The rows are grouped in 4 ways, from coarse to fine. Each group lies inside one group of the grouping before and may be the whole of it. The rows also spread widely along 15 directions, which tell nothing about the answers.
Some rows, each with its group in each grouping after it:
[5 -8 12 5 11 0 9 29 -6 -6 -11 15 -4 -6 17 4 -33 15 -25 37 -24 6 13 -17 -5 -10 2 -30 -6 -31]	vov q713 Zol q382
[6 10 -1 -13 24 -23 16 4 9 17 -2 11 -13 -3 6 7 18 13 -6 13 20 29 27 13 7 -19 2 2 1 0]	gefe q952 ros q478
[10 -15 -8 -2 -28 21 -30 20 -9 13 -8 2 -3 -25 19 11 -24 10 -12 -9 -13 1 -20 3 20 -8 -4 1 -16 0]	Mab q867 bori q48
[6 3 -1 4 -21 19 -13 7 -4 15 -6 0 4 0 -8 10 10 -8 19 -18 27 -6 -17 11 -24 -20 9 -2 16 -15]	gefe q446 dovil q526
[2 16 11 2 17 -24 3 -16 0 2 19 -10 -31 0 -35 0 -9 5 4 -11 -1 -5 2 19 15 -3 22 15 25 -1]	Mab q990 kofu q979
[-11 -2 6 9 12 21 10 1 3 19 -3 8 9 -16 10 12 -18 -6 7 1 -17 10 5 18 10 8 -5 18 17 1]	vov q113 gop q868
[-23 26 4 1 13 -14 12 39 10 8 0 19 -9 -10 0 17 1 18 -18 3 6 -10 2 15 -4 -3 -9 -10 3 3]	vov q713 suse q335
[39 -20 -15 -1 0 -21 -17 4 -9 -7 2 6 -3 15 1 -6 -3 -8 -17 19 -13 21 21 -13 6 -34 11 -10 -3 -15]	gefe q952 Dosez q469
[-10 1 -20 4 15 8 16 24 0 6 -3 -21 12 -34 -15 -7 -7 -9 5 -26 -20 -25 18 13 -18 -6 -4 10 2 -8]	Busi q909 gado q642
[-5 17 3 12 12 -3 1 13 10 23 -20 22 0 -12 10 12 -8 10 -10 4 23 3 -4 23 -15 -8 1 10 3 8]	gefe q952 ros q919
[11 1 19 4 0 9 10 -13 -2 3 4 -6 -21 -18 -6 23 -8 -5 5 5 17 18 -4 7 1 -6 27 0 19 -22]	vov q113 Godu q241
[-2 12 44 -13 16 -2 46 -2 8 -14 0 11 -3 21 8 29 -17 -3 -20 35 37 13 28 -9 0 -13 21 -7 39 -50]	vov q113 gop q130
[9 -3 -6 -5 7 2 11 10 5 11 -13 -8 1 -26 11 13 -3 0 -18 -4 23 -5 9 17 7 -13 13 14 -14 5]	vov q713 Zol q675
[0 1 18 8 -14 5 -21 3 18 0 -20 9 -6 -1 -6 -3 -18 24 -1 -11 14 -14 11 -18 -21 -11 8 19 -14 -11]	gefe q446 Kepu q147
[11 -18 -20 -2 -13 22 -12 18 -8 5 -16 -13 1 -52 18 24 -15 -5 -17 -1 -2 2 -4 13 17 -22 8 -11 -13 -1]	Busi q909 gado q75
[25 -15 -10 17 18 -5 18 -2 3 17 -38 -12 11 -24 1 -27 -24 3 5 -1 -5 -9 30 -9 -41 -9 3 21 -17 -24]	Busi q268 zusut q422
[22 -10 -18 7 -4 13 17 13 -17 6 -10 -9 -3 -22 11 22 2 -20 -8 10 10 7 -11 15 1 -18 13 -26 18 -14]	Busi q723 Koriz q277
[-20 -14 6 -21 -14 24 -12 10 -1 2 10 -17 14 -26 5 13 -18 -7 -1 -15 0 -18 14 11 29 -11 5 12 -2 -21]	vov q113 Godu q35
[-13 8 9 -13 5 -3 9 20 -1 -3 34 -1 3 1 -7 21 -22 -16 -9 -14 -11 2 16 10 11 -10 4 8 31 -31]	gefe q952 Dosez q994
[-13 1 3 -17 6 1 0 6 3 15 11 -16 -5 -4 -23 -22 -2 17 12 -32 -10 -17 16 8 0 -3 2 21 -12 -1]	Mab q990 kofu q18
[-12 7 15 2 4 20 -22 16 5 20 -8 18 -3 -20 9 11 -11 22 6 -2 2 19 -12 11 -18 -13 11 -10 -13 3]	gefe q446 Kepu q99
[1 4 2 -1 14 7 -5 21 0 6 -4 9 11 5 -1 2 -1 2 -3 3 7 5 6 3 -26 -25 7 -11 0 -11]	Mab q990 Mamu q818
[-7 8 13 -1 -22 33 13 26 25 1 -12 18 2 13 12 28 3 14 -10 -18 26 5 5 -15 -14 -1 -12 18 3 2]	gefe q446 dovil q526
[10 -7 15 -4 -20 10 -20 1 2 -2 0 3 -12 18 -11 -5 -18 15 -6 -6 -10 -1 0 -21 -7 -9 16 0 -16 -10]	Busi q268 zusut q422
[-4 0 -13 1 -1 -13 5 6 10 17 -16 19 4 15 9 -4 21 14 0 11 0 -5 22 3 25 -3 -27 9 3 10]	vov q713 Zol q382
[17 -6 -36 34 -12 5 2 35 6 -3 -43 13 -5 -26 5 11 25 8 -10 3 -2 -11 8 -18 -12 -10 -27 -11 -7 14]	vov q113 gop q130
[-8 6 8 10 -6 21 -5 -10 -12 17 3 -20 -22 -47 -25 20 0 -7 45 -20 3 -1 -19 19 -13 -8 13 -14 32 -33]	Busi q909 gado q642
[11 7 -23 2 33 -25 35 1 16 0 -14 -11 -10 -9 -19 -4 39 2 -1 -6 22 -4 44 5 5 -18 -1 14 11 11]	Mab q990 kofu q18
[0 2 -11 -14 26 -22 4 34 0 15 -3 3 2 -42 16 12 -16 10 -16 -1 -3 15 28 9 2 -24 -17 0 -9 -18]	Mab q990 kofu q18
[-6 17 26 -4 9 -12 5 14 16 -2 -12 24 -13 28 -6 -6 6 34 -8 16 22 6 18 -19 -27 -17 9 -13 -3 -15]	gefe q446 Kepu q99
[20 -8 -20 -10 -24 16 9 28 1 2 1 -10 -12 -38 11 44 25 -8 -6 -24 28 22 3 -2 5 -22 -5 -3 -5 -9]	vov q113 Godu q35
[-5 -7 -3 -2 40 9 -8 21 13 -8 2 -1 23 -24 -2 7 -6 -14 -10 2 -7 14 41 0 -18 -30 20 2 -19 -1]	vov q113 Godu q241
[4 -10 -3 7 20 25 44 8 4 -13 0 -20 -5 -7 -13 -1 -3 -6 -2 0 -32 4 26 -8 -3 6 11 -2 14 -8]	Busi q909 gado q642
[3 3 -4 16 2 -5 -4 7 0 6 -5 2 -15 -14 -12 2 -10 4 -4 -4 -9 -8 -2 9 -1 -5 7 4 8 0]	gefe q952 Dosez q469
[19 -9 5 -17 -9 -22 -2 -12 -5 5 -5 -6 0 14 2 -8 -6 -1 -12 14 25 -13 18 3 20 -23 13 7 1 -27]	vov q713 Zol q675
[-14 12 1 20 9 18 35 1 6 33 -48 5 3 -15 5 -6 11 15 14 7 31 -23 -6 22 -26 6 -5 1 9 4]	Busi q723 Koriz q277
[0 3 1 -10 0 -14 8 4 -3 11 -2 -5 -3 -3 -6 -6 -11 6 -2 -7 7 -16 11 11 9 -9 -6 14 14 -20]	Mab q990 kofu q979
[-6 18 14 -7 1 -10 -24 10 3 8 8 22 -15 16 -7 10 9 19 -5 4 18 15 -11 12 0 -22 17 -18 1 7]	gefe q446 Kepu q99
[4 13 -1 -10 -19 -4 -2 19 -1 14 11 0 -8 -11 -1 22 -16 -1 -12 -27 12 3 -11 14 -7 -11 -3 13 5 -8]	Busi q909 gado q75
[-6 14 6 6 -2 -11 22 10 1 12 0 19 -3 29 -2 -1 -3 7 4 6 -2 -7 5 2 1 5 -29 6 40 -24]	Mab q990 Mamu q818
[12 -1 3 11 -4 -13 -53 14 -16 -16 1 3 -14 6 -35 -19 -17 8 -2 11 -25 -14 -11 -17 -33 -36 32 -42 -13 -17]	Busi q909 gado q75
[-2 -21 35 -28 8 45 9 -6 8 15 3 -6 18 -5 18 7 -17 7 18 2 7 32 29 -9 -15 -15 24 9 -21 -35]	vov q713 Zol q382
[13 0 -12 16 6 -7 4 5 -5 -1 0 0 -10 2 -17 -4 -6 -4 0 -4 -19 -8 3 4 2 -4 -2 4 22 -3]	Mab q990 kofu q979

New rows. What belongs after each?
[-9 6 11 -3 -7 -7 0 11 -2 21 -8 4 -13 -8 2 -11 -30 26 -19 -3 -4 -19 -10 17 3 5 4 13 -12 -1]	gefe q952 Dosez q469
[2 8 -19 10 37 -14 6 12 2 13 -16 1 16 -17 -5 -2 13 -10 3 3 17 -5 20 23 -18 -29 2 0 11 -1]	Mab q990 Mamu q818
[9 2 -7 10 -7 7 -7 16 9 -1 -3 -6 3 -5 -18 4 -5 -8 -6 -32 12 -18 5 1 -31 -16 15 22 -5 1]	gefe q952 Dosez q469
[8 -23 -2 -11 -6 3 -35 -11 -3 16 -5 -11 0 -17 -6 -24 -6 15 30 -8 -20 2 24 -13 13 -19 -3 11 -19 -23]	Mab q867 bori q48
[-4 5 1 -8 -3 -17 -24 -4 -4 5 27 -3 -3 27 -32 -16 1 -7 9 -17 -9 -15 7 12 6 -17 14 10 13 -9]	gefe q952 Dosez q469
[-17 7 8 -4 12 5 1 6 6 13 -1 2 0 -19 -4 9 4 4 10 -1 9 3 14 12 0 -10 4 2 5 -11]	vov q113 Godu q241
[1 -4 0 -9 -6 16 15 5 -5 6 -7 -27 -2 -41 -4 16 -7 -9 7 -16 19 -12 6 11 -7 -17 13 0 10 -31]	Busi q909 gado q642
[-15 2 0 -12 11 14 0 22 -2 29 -1 7 3 -13 12 -4 -11 19 -4 -2 -21 15 -2 15 -2 -2 -3 -9 -23 7]	Busi q268 zusut q422
[20 8 -3 6 15 -33 23 -3 4 -8 -9 -2 -25 -1 -14 4 9 1 -14 18 22 -4 23 2 3 -17 15 -5 24 -19]	gefe q952 ros q478
[-17 18 9 -15 3 -1 12 29 0 14 -8 9 6 1 5 3 9 14 -2 2 33 -11 0 14 -24 -22 2 -22 8 -25]	gefe q446 Kepu q99
[-1 14 12 21 6 6 1 7 5 -8 4 8 -28 -1 -28 13 -6 9 8 -5 -20 10 -5 -10 -21 0 9 -12 19 -4]	Busi q909 gado q642
[7 5 -9 9 -3 -10 -27 19 1 6 6 5 -10 -10 -14 -1 -9 7 4 -22 -18 -2 1 -4 -7 -12 -7 9 -4 -1]	Mab q867 bori q48
[-2 3 11 -1 -4 -3 -12 16 1 12 -7 8 -10 -21 3 8 -24 16 -9 0 4 0 2 1 -14 -16 4 -1 -8 -22]	gefe q952 Dosez q469
[7 2 -14 9 4 4 7 2 -8 36 17 15 11 14 4 2 10 -16 29 -9 -22 27 -6 26 -3 6 -19 15 25 1]	vov q713 suse q335
[-15 -6 7 -1 -18 7 -37 14 8 22 -19 19 14 -7 7 -13 -20 23 16 -7 -6 -11 15 -11 -15 -13 -23 14 -16 -24]	gefe q952 ros q919
[-14 -5 8 -14 -19 9 -11 10 -6 9 -10 -12 2 -31 13 5 -32 10 -16 -3 15 -35 -8 23 25 -10 13 1 2 -23]	gefe q446 Kepu q99
[-4 8 -7 -1 18 -5 11 20 2 9 23 -4 2 4 -31 -3 27 -6 40 -25 -13 9 29 -8 -37 -16 -9 -6 13 -30]	vov q713 Zol q382
[-3 7 22 -6 11 10 20 10 7 -5 -16 1 -7 7 -9 2 8 15 3 14 22 2 20 -21 -35 -22 20 -28 0 -35]	Busi q268 zusut q422
[24 -1 -16 42 4 -22 -12 -10 -3 6 -27 -10 -5 -31 -29 -13 -14 -14 16 -14 4 -34 5 3 -33 -12 9 23 15 -13]	vov q113 gop q868
[28 -24 -4 12 -25 15 -20 13 6 -14 -18 12 -11 8 13 1 -18 18 -23 11 -21 11 5 -31 7 -10 3 -3 -20 2]	gefe q446 Kepu q147
[3 5 -6 -3 14 -29 22 -6 -11 13 -4 -7 5 -5 1 -3 -12 -18 -11 16 19 -22 13 33 17 -16 8 6 38 -29]	gefe q952 Dosez q469
[-4 12 16 -5 -6 -15 -3 12 -4 3 18 4 -7 6 -9 12 -24 -2 -8 -5 5 -14 -1 9 2 -8 7 3 18 -29]	vov q713 Zol q382
[16 -5 -2 1 7 4 -1 5 1 8 -1 14 0 9 7 7 3 -2 -1 12 -2 29 11 2 -4 -16 6 -1 5 -3]	gefe q952 ros q478
[-5 -2 28 -2 33 18 24 10 20 10 -26 13 -10 -21 19 2 -29 41 -17 20 -8 28 25 -9 -10 1 7 10 -27 3]	Mab q990 kofu q979
[21 -4 -7 9 -5 1 -4 4 2 -10 -16 5 -17 -4 0 18 20 1 -20 18 21 8 -2 -1 14 -21 20 -17 -3 14]	vov q113 Godu q35
[-10 -1 7 -13 -16 2 2 9 5 25 -19 5 -3 -5 14 -12 -10 32 2 -4 5 -13 7 -1 13 3 -22 15 -9 -15]	Mab q867 bori q48
[-12 3 25 -22 2 12 -14 -4 15 2 2 4 -8 -12 6 26 -13 15 -12 -3 23 12 15 7 30 -18 15 16 -5 0]	Mab q990 kofu q979
[-6 7 8 5 -3 -1 -24 -8 -3 24 -12 5 3 -6 -13 -4 -1 4 29 -10 17 -11 -5 12 -17 -18 -1 7 15 -18]	Mab q990 kofu q18
[0 27 -7 4 10 -27 7 6 -1 26 1 8 -33 0 -27 -4 42 19 21 -8 21 9 -7 19 -19 -10 0 -12 11 7]	gefe q952 ros q478
[6 -3 8 -4 -22 40 4 22 -8 8 -15 8 0 15 10 9 3 12 -8 1 13 3 -31 2 -20 -9 9 -20 -4 1]	Mab q990 kofu q979
[23 2 -3 0 23 -14 3 9 1 2 5 4 -11 -10 5 19 -5 -6 -30 11 11 23 6 18 9 -21 28 -1 -9 13]	vov q713 Zol q675
[-16 -5 5 -5 -15 14 -16 6 11 -14 -10 -5 0 -24 0 27 0 -2 -14 0 24 -27 14 2 36 -19 9 1 5 -7]	vov q113 Godu q35
[3 1 -3 -3 -9 7 -1 7 7 13 0 6 9 -12 13 23 -7 -9 1 -15 20 7 6 15 6 -14 -5 19 20 -15]	gefe q446 Kepu q99
[-5 12 -12 11 19 -14 13 8 13 9 -4 4 -3 0 -18 -4 23 1 6 -10 3 -5 21 10 -4 -4 -6 17 7 16]	vov q113 Godu q35
[8 3 -10 -15 1 -19 7 29 -5 15 30 -6 9 -8 -3 2 -27 -15 -7 -33 -10 2 17 14 -14 -12 -9 27 9 -31]	gefe q952 ros q919
[-26 11 49 -28 -3 17 -40 -19 15 20 2 26 -8 24 2 6 -7 38 9 13 15 31 2 1 9 -18 21 -1 -21 6]	Busi q909 gado q75
[8 -10 10 -6 12 43 7 9 -8 12 -2 -9 -3 -21 6 15 -1 -1 7 4 -1 33 -11 7 -23 -17 37 -29 -15 -7]	Busi q268 zusut q422
[-36 10 37 -27 -25 28 -8 10 0 20 -5 6 -1 -4 14 13 -19 26 -8 2 30 -19 -19 19 12 -6 14 -5 -2 -20]	gefe q952 Dosez q994
[-10 14 3 -7 31 -13 3 6 19 -7 30 -3 4 2 -26 12 4 -16 -3 -22 1 8 38 10 2 -14 16 28 10 6]	vov q113 Godu q241
[5 3 34 -8 18 -4 -15 -21 1 0 26 -9 -12 11 -25 -4 -32 -1 -4 -5 -2 4 5 12 0 -10 52 19 -5 -6]	vov q713 Zol q675
[-13 4 5 -15 15 -1 -14 16 -3 -5 34 -9 -2 7 -23 -5 -16 -4 -13 -13 -22 -8 6 19 15 -13 28 -1 2 5]	gefe q446 dovil q526
[7 -1 -16 17 -7 1 11 14 -3 -5 -4 -1 -13 1 -10 3 2 -3 -6 0 -15 -14 -2 3 14 1 -5 -6 26 -2]	gefe q446 dovil q526
[9 -15 -2 0 -9 25 -3 -7 8 -3 -11 -7 4 6 -6 2 7 -1 7 -10 5 -4 16 -7 10 -11 4 18 6 1]	Mab q990 kofu q979
[2 8 3 -11 15 -6 6 24 3 12 2 12 -4 -9 10 14 -6 13 -14 0 5 22 9 6 -5 -17 -4 -3 -4 -4]	Mab q990 kofu q18
[17 -13 -11 -16 -7 -5 -1 2 2 13 -7 6 6 7 16 -1 2 5 -8 5 -5 22 24 -4 17 -17 -15 10 -8 -5]	Busi q909 gado q642
[30 -13 -16 12 -8 -9 -19 -15 0 12 -22 8 7 10 3 -7 16 -8 18 7 13 9 14 -7 3 -25 -7 10 14 -11]	Mab q867 bori q48
[0 -12 5 5 6 22 -12 -6 0 8 -16 -1 12 -6 -3 -9 -2 -3 15 9 3 -5 10 6 -13 -18 19 -3 2 -12]	gefe q952 ros q478
[4 17 38 4 16 8 -2 -7 11 -12 9 11 -24 36 -27 3 -7 14 -12 9 14 13 -9 -1 -21 -11 54 -6 4 12]	gefe q446 dovil q526
[17 -4 -16 10 -10 -1 15 8 -5 11 -7 1 -2 11 -4 -4 8 -7 0 -6 0 -5 1 6 -8 -5 -5 8 16 -7]	gefe q952 Dosez q469
[8 2 -5 -3 21 -22 -9 -3 3 -9 32 -4 3 28 -28 -9 -9 -20 -15 -11 -18 -3 24 14 13 -17 26 22 13 9]	gefe q952 Dosez q469
[4 -10 8 17 -8 18 -28 10 -9 -5 -3 9 8 2 -8 2 -30 -7 12 3 -25 -7 -5 -13 -15 -14 0 -11 21 -33]	Mab q990 kofu q18
[2 1 -20 2 16 -14 15 26 -4 19 -23 5 9 -36 10 4 15 2 5 9 11 3 24 7 -14 -22 -20 -12 1 -21]	vov q113 gop q130
[5 -4 -5 -12 0 -3 6 14 3 -2 0 -9 7 -16 -7 10 9 -7 3 -11 16 -4 32 -7 -6 -25 0 5 3 -29]	vov q113 gop q130
[6 15 12 -5 -22 -18 9 16 -15 0 9 13 -17 54 -6 -10 -20 14 -36 13 -1 -26 -31 9 13 4 2 -11 21 -7]	Mab q990 Mamu q818
[1 20 -6 5 -11 -12 -13 16 -4 22 -6 23 -8 2 7 22 10 3 -13 1 28 7 -25 26 0 -17 -1 -7 13 10]	gefe q952 Dosez q994
[11 -11 -13 21 -12 8 -12 -14 -1 3 -25 6 12 11 0 4 13 -16 7 14 14 -22 2 9 17 -15 4 2 22 2]	vov q713 Zol q382
[6 -4 -4 -8 -4 -15 1 -8 -4 34 -19 7 6 14 8 -26 10 16 10 10 13 -9 9 13 4 -9 -9 11 -11 -5]	vov q713 Zol q382
[-6 6 11 -1 -13 0 3 14 2 12 -7 3 -2 -28 13 22 -36 2 -19 -8 17 -13 -4 14 7 -1 -3 20 6 -20]	vov q113 Godu q35
[8 8 -3 3 3 1 19 -3 2 15 -9 2 2 2 3 9 -1 -7 -4 0 17 5 1 19 -4 -8 3 12 20 0]	Busi q909 gado q75
[11 12 -6 0 -2 -12 -1 16 -16 8 -9 15 8 8 12 17 -6 -15 -22 26 23 2 -18 24 -7 -30 9 -29 26 -15]	Busi q909 gado q75
[-13 -1 14 3 -18 16 -24 15 8 -2 -18 3 3 -2 -1 -3 -28 18 -23 -4 5 -43 -6 -1 3 -4 13 10 -25 5]	vov q713 Zol q675
[-6 9 6 -4 2 -10 5 28 12 -3 6 13 -5 16 -5 -4 -19 16 -26 -5 -10 -10 17 -5 -4 -2 -2 12 -5 -1]	gefe q952 ros q919
[-9 15 21 -16 10 -13 -2 10 8 3 20 3 -4 17 -15 -2 -27 10 -17 -19 1 -7 10 8 -1 -6 11 25 2 -4]	Mab q990 kofu q18
[-2 -1 25 -15 -19 1 4 -9 -11 20 -8 14 4 36 17 -12 -27 11 -16 27 12 -10 -12 16 17 -3 8 3 14 -23]	gefe q952 Dosez q469
[13 6 17 2 -4 0 -2 0 23 -9 -1 5 -2 25 -12 2 -15 5 -13 -21 16 -6 18 -18 -14 -8 13 40 -3 1]	Mab q867 bori q48
[0 -11 18 0 -11 32 -1 11 -10 18 -12 10 8 -6 24 4 -37 8 -13 13 -12 6 -20 9 -3 3 9 -1 -8 -7]	vov q113 gop q868
[-18 7 3 -22 7 0 7 21 9 -8 8 1 0 13 -10 1 14 12 -9 -1 -4 -4 29 -7 9 -18 -3 -13 -1 -7]	Busi q909 gado q642
[7 -8 -15 -4 -27 14 -12 29 -9 12 -11 4 -5 2 8 -9 0 17 -18 -5 -8 -12 -19 5 -2 -5 -1 -10 -23 12]	gefe q952 ros q478
[1 17 4 -7 16 -46 11 18 14 7 -18 13 -6 -8 9 2 -18 21 -41 13 28 -20 29 7 7 -16 -2 14 -14 -6]	vov q713 Zol q382
[23 -14 -1 -5 -15 6 -27 3 0 -2 11 -1 -23 -17 -5 19 1 4 5 -7 -5 30 7 -12 9 -23 13 -6 -6 -12]	gefe q952 ros q478
[11 -2 -17 5 6 -13 -9 1 3 22 -7 19 9 12 13 -2 -3 -2 -7 5 -14 19 13 10 14 -9 -15 14 1 13]	Busi q268 zusut q422
[-25 -1 1 -1 -1 33 -17 21 28 0 0 12 33 -1 4 20 -15 -8 -1 -31 -12 -6 33 -9 -4 -8 -16 33 -4 4]	Busi q268 zusut q422
[24 6 -1 5 23 -30 37 -5 8 -6 -25 -4 -12 20 -8 -16 0 7 -35 22 25 -14 24 -1 -9 -13 27 2 -2 1]	Busi q268 zusut q422
[24 -13 -22 -14 -7 0 22 -7 0 18 -18 -16 3 -23 20 19 30 -12 -2 0 46 4 19 21 27 -23 3 11 2 -5]	vov q713 Zol q382
[4 -7 -10 -2 0 -2 -8 13 -20 5 20 -10 7 2 -16 -13 -13 -14 -2 -8 -30 -13 -2 16 5 -8 11 -3 6 -9]	vov q113 gop q130
[27 -2 1 7 -10 -2 12 -1 8 2 -2 -3 -13 5 -10 7 -9 -1 -5 -18 10 7 11 -12 -17 -7 9 21 2 -8]	Busi q723 Koriz q277
[31 5 -2 10 10 -10 23 10 -1 11 -12 -1 -27 -19 -3 8 -11 13 -11 -6 8 20 -4 2 -24 -7 9 8 -3 -2]	Mab q990 kofu q979
[1 0 -8 -12 -17 1 -6 22 3 18 7 19 4 8 8 14 24 4 14 -10 3 29 15 -10 -3 -14 -32 1 4 -16]	vov q113 Godu q241
[-14 -7 -8 -20 -15 -10 -22 -1 -8 12 4 -16 -11 -20 -24 -12 33 9 47 -9 5 -19 27 -3 13 -28 -11 -20 14 -49]	gefe q952 ros q478
[-15 0 17 -10 -6 18 6 17 6 -2 -17 -14 -11 -29 -6 4 -2 22 -11 -5 25 -26 4 -1 -8 -11 22 -7 -23 -11]	vov q113 Godu q35
[4 15 13 -14 8 -15 -18 7 16 7 24 2 -15 10 -30 1 4 16 8 -38 12 16 21 -9 -26 -22 9 26 -16 -1]	Mab q990 Mamu q818
